The rows come from 4 hidden closed curves, with some noise, and rows from the same curve form a group. Each curve winds through 8 dimensions. The rows are also pushed far along 5 directions, which tell nothing about the answers.
Some rows, each with its group after it:
[  0 -13   2  -3   3   7   3  -6   2   2   0  -3  -2  -3  -2  11  -1   1]  mas
[ -2  -7  -3   2  -6   3  -8   2   9  -1   2  13  -4  -6   2 -11  -9   4]  nomid
[  3   2   0 -11  14   6   7   1  -6   8   6 -26  -2   7  -6  17   3   4]  mas
[ 2  3  3 -6 -1 -6 -4 -1 -9  0 -3 -5  2  3 -1  0  2 -8]  bizaf
[  5 -19 -18   7  14   3   9   8  12   0 -12  -8  -1  14 -18  14  10   6]  bizaf
[  1  -3   0   0  -1   9  -4  -1   3   1   1   2   2 -11   7   0   4   7]  mas
[  6 -16  -3  -5   0   3   3   4   8  -2   8   8  11  -6  -5   2  -9  -2]  Legu
[ 10   0   0 -11  10  10   5  -2  -6   4   8 -12   2  -8  -4  12   6   1]  nomid
[ -7   4   0  -8   5  13  -5  -6  -6   4   0 -15 -15   2   2   9   0  10]  mas
[ 0 -2  8 -3  3  2 10 -1  2  0  7 -5  4 -3 -3  4 -7  1]  Legu
[  7  12   0 -13 -10  12 -16   5  -3  13  -2  -1  -9  -2   8 -12  10  -5]  nomid
[ -5  -1  10   2  -1 -14   5  -2  -1  -8   7  12  12   3   3  -5 -15  -6]  bizaf
[  6 -14  -9   8  11   2  10  -2   5  -4 -12  -4 -10   7 -11  14  15   7]  nomid
[  3   8  -2  -3  -4   2  -1   1  -1   0  -6 -10  -5  10  -2   8  10   6]  mas
[  1 -15  -7   0   5  13  11   4   9  -4   2  -1   4  -5  -5  11  -6   6]  Legu
[  0   1   4   5   1 -16   2  -4  -5  -6  -2   4   3   3  -2  -3   2  -8]  Legu
[ 10   9   6 -16  -4   1   6   4  -5   2  12  -6  15  -2   1   4  -2 -10]  mas
[-2 -7 -5  7  6 -6  5 -3 -3 -9 -7  0 -3  2 -3  6  4  0]  Legu
[-10  -5   1  14   1  -9   1  -5   0  -8   4  -3  -4  -6   1  -1 -10   6]  bizaf
[-10   1  17   7  -6 -12  -3 -11  -4  -7   9   3   6  -5   7  -6 -17  -4]  bizaf
[ -5  -7   3   1   6  -2  10  -7   1  -7   0 -14  -6   5 -10  12  -5   7]  nomid
[-12   1   6   6   4 -11  -6  -2  -8   1   1  -6  -2  -7   6  -6  -4   9]  bizaf
[ 11  -3  -6  -1  -4  -3   6  10   9   2   5   6  12   5  -8   0  -2 -11]  nomid
[10 -4 -4 -5 -7 19 -4 -1 11  5 10  2  6 -2  1 10 -5  3]  bizaf
[  7   1   1  -5 -10   1   0   6   5   5   7   5   5   0  -1  -3  -5  -5]  bizaf
[  0  -9   8  -9   4  14   7 -10   0   5   9 -10   1  -4   1  17  -6   1]  mas
[  9  -9   4   5   0 -22  12   7   4  -5   5  12  18   3 -11  -6  -6 -14]  Legu
[ -7 -24 -10   4   0  39  -4 -13  20  14  -2  -8  -5  -7   2  22   1  15]  mas
[-9 -4  4  3  5 -1  7 -4 -8 -6  0 -8 -1 -6  4  4 -5  2]  Legu
[ 11   6   5  -7  -6   5  -3   2   1  -1  15  14  13 -11   7  -7  -9 -11]  Legu
[  5   4   0   1 -13   3 -13   2   5   4   5   5   0  -3   3  -9  -5  -2]  bizaf
[  5   3 -12  -3   6   8  -1   6   1   7 -11   2   0  10  -2   5  15   0]  bizaf
[ 17 -12   0  -6  -3   1  14   5  10  -4  16  12  19   2  -7  12 -11  -8]  bizaf
[ 7 10  6 -5 -6  7 -3  1  2  6  5  3 -3  0  5 -2  1  3]  mas
[ 7  5  4 -9 -1 -2 -5  3 -6  0  2  3 -6 -2  2 -7  1  0]  bizaf
[  1 -11  -6   1   3   2   8  -3   7  -5  -1  -5   8   3 -13  13  -2  -3]  Legu
[ 12   8  -5  -6  -9  25 -11   0   7  12   3  12   0  -8  12  -1   9  -2]  mas
[ -1  -6   2  -5   4   3  -4  -3  -2   0   5 -11  -4  -5  -1   2  -3   6]  nomid
[  2 -14  -6   3   7   2  15  -1   3  -7  -1 -10  -7   3 -11  17  -1   6]  bizaf
[-11  -4  -8  10  14  -4   1  -8  -4  -7  -9 -17  -6   1  -9  12   5  10]  Legu
[ -3   0  12  -4  -6 -19   0   3  -6  -3   7   6   9  -3   4 -12  -9  -7]  nomid
[  0  -4  -7  11  -2 -17   6   0   8 -13  -6  11   9  10 -14   0  -3  -5]  Legu
[  9  -4   2  -4   0   1  14  -1   4  -3   8   2  13   4  -7   9  -6 -14]  mas
[ 8 11  0 -4 -2  7 -9 -1 -4  4  0  2 -8 -1  8 -4 12  4]  nomid
[-2 -8  5 -1  4  6  5 -6  4 -3  6  5  1 -8 -1 -2 -9 -1]  mas
[  8  -1   5 -10  -1   2  -4   1  -3  12   7  -4   4   1   3   1   3  -6]  Legu
[ 12  10  -6  -5  -3  -9  -5   7  -7  -1  -9  -1  -3   5  -9 -10  13 -10]  nomid
[  4   0   1  -5   7 -11  12   0  -6 -12   5 -18   2   8 -13  13  -5   2]  nomid
[  9  -6  -3 -12   9  19   6  -4   1   6   5 -14  -3  -6  -7  17   5   6]  nomid
[-12  -9   8   9   5  -3   1 -17  -1  -9   2 -11  -2   2   4  11  -6  13]  nomid
[ 10   0  -9  -8   9   4  12   4  -7   1   0 -11   6   2  -5  20  10  -3]  bizaf
[ 0  2  3  2  8 -9  9  2 -4 -7  9 -8  1  1 -2  5 -7  5]  bizaf
[ 1  8 -5  0  5  4  3 -2 -8 -4 -6 -8 -9  6  0  7  8  0]  bizaf
[  5  15   6 -14  -3  -8   0   3 -12  -5   9 -13   1   2  -4  -1  -4  -5]  nomid
[  4  -8 -13   9   8   4   6  -1  10  -3 -10   5   2   0 -14  10   9   3]  Legu
[ -5  11  -5 -11  12   2  -4   4 -17  12 -10 -29  -9   1  -1   7  20   7]  Legu
[  7  13   9  -9  -8   1  -6  -3  -9   0   6  -4   0  -2   6  -5   1 -10]  nomid
[-15  13  10  -3  -1 -10  -6  -6 -16  -3  -8  -8 -13   0   5 -11   1   0]  mas
[  5  -8   4   0  -1 -13  -2   1  -1  -5   1  -1   5   3  -4  -5   0  -4]  nomid
[ 10   7   2 -12  -2   5   7   3  -2   3   6 -13   8   4  -3  13   6  -1]  mas
[  7   1 -11   3   2   0  -4   5   1   3  -2  -1   5   5  -1   1   8  -5]  Legu
[ -2  -2  -2  13  -3 -21   1  -1   1 -12 -11   4   0  11 -13  -7  -1 -10]  Legu
[-5 -4 -4  6  5  3  5 -7  3 -7 -1 -2 -4  5 -3  9 -5  0]  mas
[-16  -1  -5   7   9   0 -10  -6  -6   1 -11  -6 -16  -1   3  -4   3   8]  mas

New rows, each followed by its group:
[ -5   2  -4   2  -2   6 -10   2   1   9  -5  -3   1  -6   7  -4   9   6]  mas
[ 4  5 -5  3 -7  4 -8  1  4  0  0  2  0  4  0  0  0  2]  bizaf
[ -4  -1   4   1   4   0   3  -4  -6  -3  12 -13  -2 -10   4   7  -9   7]  bizaf
[-8  0  0  5  1  9 -8 -4  2  6  2 10  5 -7 12 -8 -5 -3]  bizaf
[ -6  11  14  -9   0  -7 -10  -8 -12   5   9 -14  -2   0   6  -2  -5   3]  Legu
[-16  -6  -5  15   5 -10  -5  -3  -1   0  -8 -12  -5  -1  -2   2   1  14]  bizaf
[ -6  10   5   2  -1  -6  -7  -1  -8   2   2   3   7  -3   9 -11  -3  -8]  bizaf
[ -7   9   3 -11  -1   2  -7  -3 -12   1   5 -20  -9  -2   4   8  -1  12]  bizaf
[ 17  15   0 -10  -1 -16   0  11 -13   1   3   1   9   3   0  -7  12 -13]  nomid
[ -7   8  -6   7   0 -18  -3   2  -9  -9  -9 -12 -10  10  -6   1   4   8]  bizaf
[ -8   3   4   0  10  -1  -4  -8 -11  -5   1 -10  -4  -1   6   5  -2   6]  bizaf
[  7  11   3 -15   0   6  -3   2  -9   6  10  -2   3 -10   6  -1   2  -1]  nomid
[-14  -4  -4   9   5  -8   1  -6  -6 -10 -19 -13 -14   3  -6   4  10  10]  mas
[ 18  -6   0  -6  -5 -10   3   9   2   2   2   7  13   5  -6  -4   7 -13]  nomid
[ 3 -3 -1 -2 -3  9  2  0  5  4  6 14 10 -4  6  1 -4 -5]  bizaf
[-5 -9  1  6  2 -4  0 -2  3  3  5 -3  6 -6  0  3 -6  7]  bizaf
[ 6 -7 -6  3  6 -1 11  4  2  1 -2  5 10  2 -4  6  5 -7]  bizaf
[ 14  -6 -11   2  -8   7   1   8  14   3   1  21   9   3  -3   0   1  -6]  bizaf
[ -6  11   4  -3   1 -15  -9   5 -11  -2  -3  -6  -5   6   1 -13  -2   0]  bizaf
[ 21  10   7 -17  -6   1  -6  11  -4  10  18   4  10  -3   6 -11  -1 -13]  Legu
[ -1  15   0  -2  -4 -15  -4   3 -15  -8 -17 -11 -11   7  -4  -8  16  -3]  mas
[ 8  1  1 -5 10 -1  1  5 -5  0  7 -3  5 -1  1  3  1  0]  bizaf
[ -1  -2  13  -1  -2 -22   1  -2  -6 -12  11  -6  10   5   0  -2 -12  -1]  nomid
[  0  -9  -6   7   4  -5  10  -1   8 -10  -7   5   3   2 -16   6  -1   2]  Legu
[-12 -17  12   6   9  -5  14 -18   0 -11  10  -8   7  -5  -4  17 -17   4]  Legu
[-18 -13   0   9  -2  11  -2 -14   4   2   2  -3   2 -10   8   9 -11   8]  bizaf
[ -9  11   6   4 -16  -9 -18  -2  -3   1  -1   4  -8  -2   7 -17  -7   5]  bizaf
[13 -5 -5 -7  8 16 10  4  4  5 14 -9  3 -6 -2 17  0  5]  bizaf
[ 12  12  10 -11 -14 -10   0   3  -6  -5  13   4  13   3   0  -6 -11 -20]  bizaf
[  2   2  11   2  -1 -19   7   0  -5 -13   6  12   9  -5   1 -11  -8  -9]  mas
[-4  1  0  3 -7 11 -3 -2  7  6 -1 16 -5 -9  6 -9 -3 -4]  nomid
[ -2  17   1   0  -5 -17  -5   3 -16  -5   0  -9   3   2   2  -7   1 -11]  bizaf
[ 11  -7  -6   7  -1 -10  -3   4   5  -3  -9   7   1   7  -8  -8  10  -5]  nomid
[  6   5  12  -5  -4 -11   4  -1  -5  -2  11   3  14   0   4  -2  -5  -7]  nomid
[  0 -18 -19  11  14   8   6   2  10   3 -12  -4  -3   4 -12   9  10   3]  mas
[  3  11  -4 -11   3  13 -11   4 -10   9  -4 -17  -8  -8   7   4  20  13]  mas
[ -3   3  -3  -3   5  12  -7  -4  -2   7   0 -11  -7  -1   2   3   2   2]  mas
[-7 -6 -4 18  7 -3  8 -4  9 -9 -4  7  0  0 -5  2 -3  8]  Legu
[ 5  1 -2 -3 -1 -3  7  8 -4 -7 -2  4  4 -3 -1 -5  1 -7]  Legu
[ -1   3  -5  10  -9  -6  -9   2   8  -2 -11  19 -11   9  -2 -17   1  -4]  mas
[ -5  13   0  -5  -2  10 -18  -4  -6   8  -2  -4  -6 -11   8  -9   5   3]  Legu
[ -2   0  12  -2 -12  -3   0  -2   4  -1  11  12  11  -6   8  -5 -13   0]  mas
[  4  -1  -9  -2   8   2  -1   7  -2   8  -7 -12  -2   2  -5   3  15   3]  mas
[  1  -8   0   9  -7  -8   0   4  10  -6   7  22   8  -3   2 -13 -15  -5]  bizaf
[ -6  10  -1  -6   5  10  -8  -7  -7   4  -3  -9  -6 -10   2   4   7   8]  Legu
[ -8  -1  17 -14   5   3  -2  -7 -12   7  22 -22   6 -17  10  10 -15  11]  bizaf
[  0   5   5 -10   5   8  -7   0  -5   6   4 -14  -7   1   2   2   0   9]  bizaf
[-8 -8  1  0  0  5  1 -4  4  3 -3  5 -4 -3  1 -1 -3  3]  mas
[ -1   1  10   1 -10   2  -7  -4   4   5   9  15  10  -7  13 -10  -7  -3]  nomid
[15  1 -6  4  3 -5 10  6  8 -7  5 14 15  2 -8  4  1 -7]  Legu
[-11 -14  -2  12   0  -4   4  -6   2  -9   1  -2  -7  -7  -1   2 -12   8]  bizaf
[  0  -1  -1   6  -8 -10   2   3   4  -4   0   4   0   5  -5  -5  -5  -3]  bizaf
[ -6  13   0   8  -5  -1 -19  -1   0   9 -11  11   0   6   8 -17   6  -2]  bizaf
[  8  12   5 -19   1  23  -8   1  -7  16  12   3   5 -12  16  -3   1  -8]  bizaf
[  8  -7   4 -11   2  -5   9   5  -5  -5   7  -4  10  -5  -7   2  -6  -9]  Legu
[ -2 -10 -10   9   5  -4   3   3   3  -1 -11   3  -5   1  -4   1   8   2]  nomid
[ -8   6   4  -8   6  -5 -11   1 -14   7   1 -19  -2  -5   4  -1   3   8]  bizaf
[ 6 -1 -2 -1  5 12  0  0  1  7  0  3  2 -3  3  1  5 -6]  bizaf
[-17 -15   9   0   1  11   2 -17   5  -1   6  -9   2  -2   3  14 -17   7]  bizaf
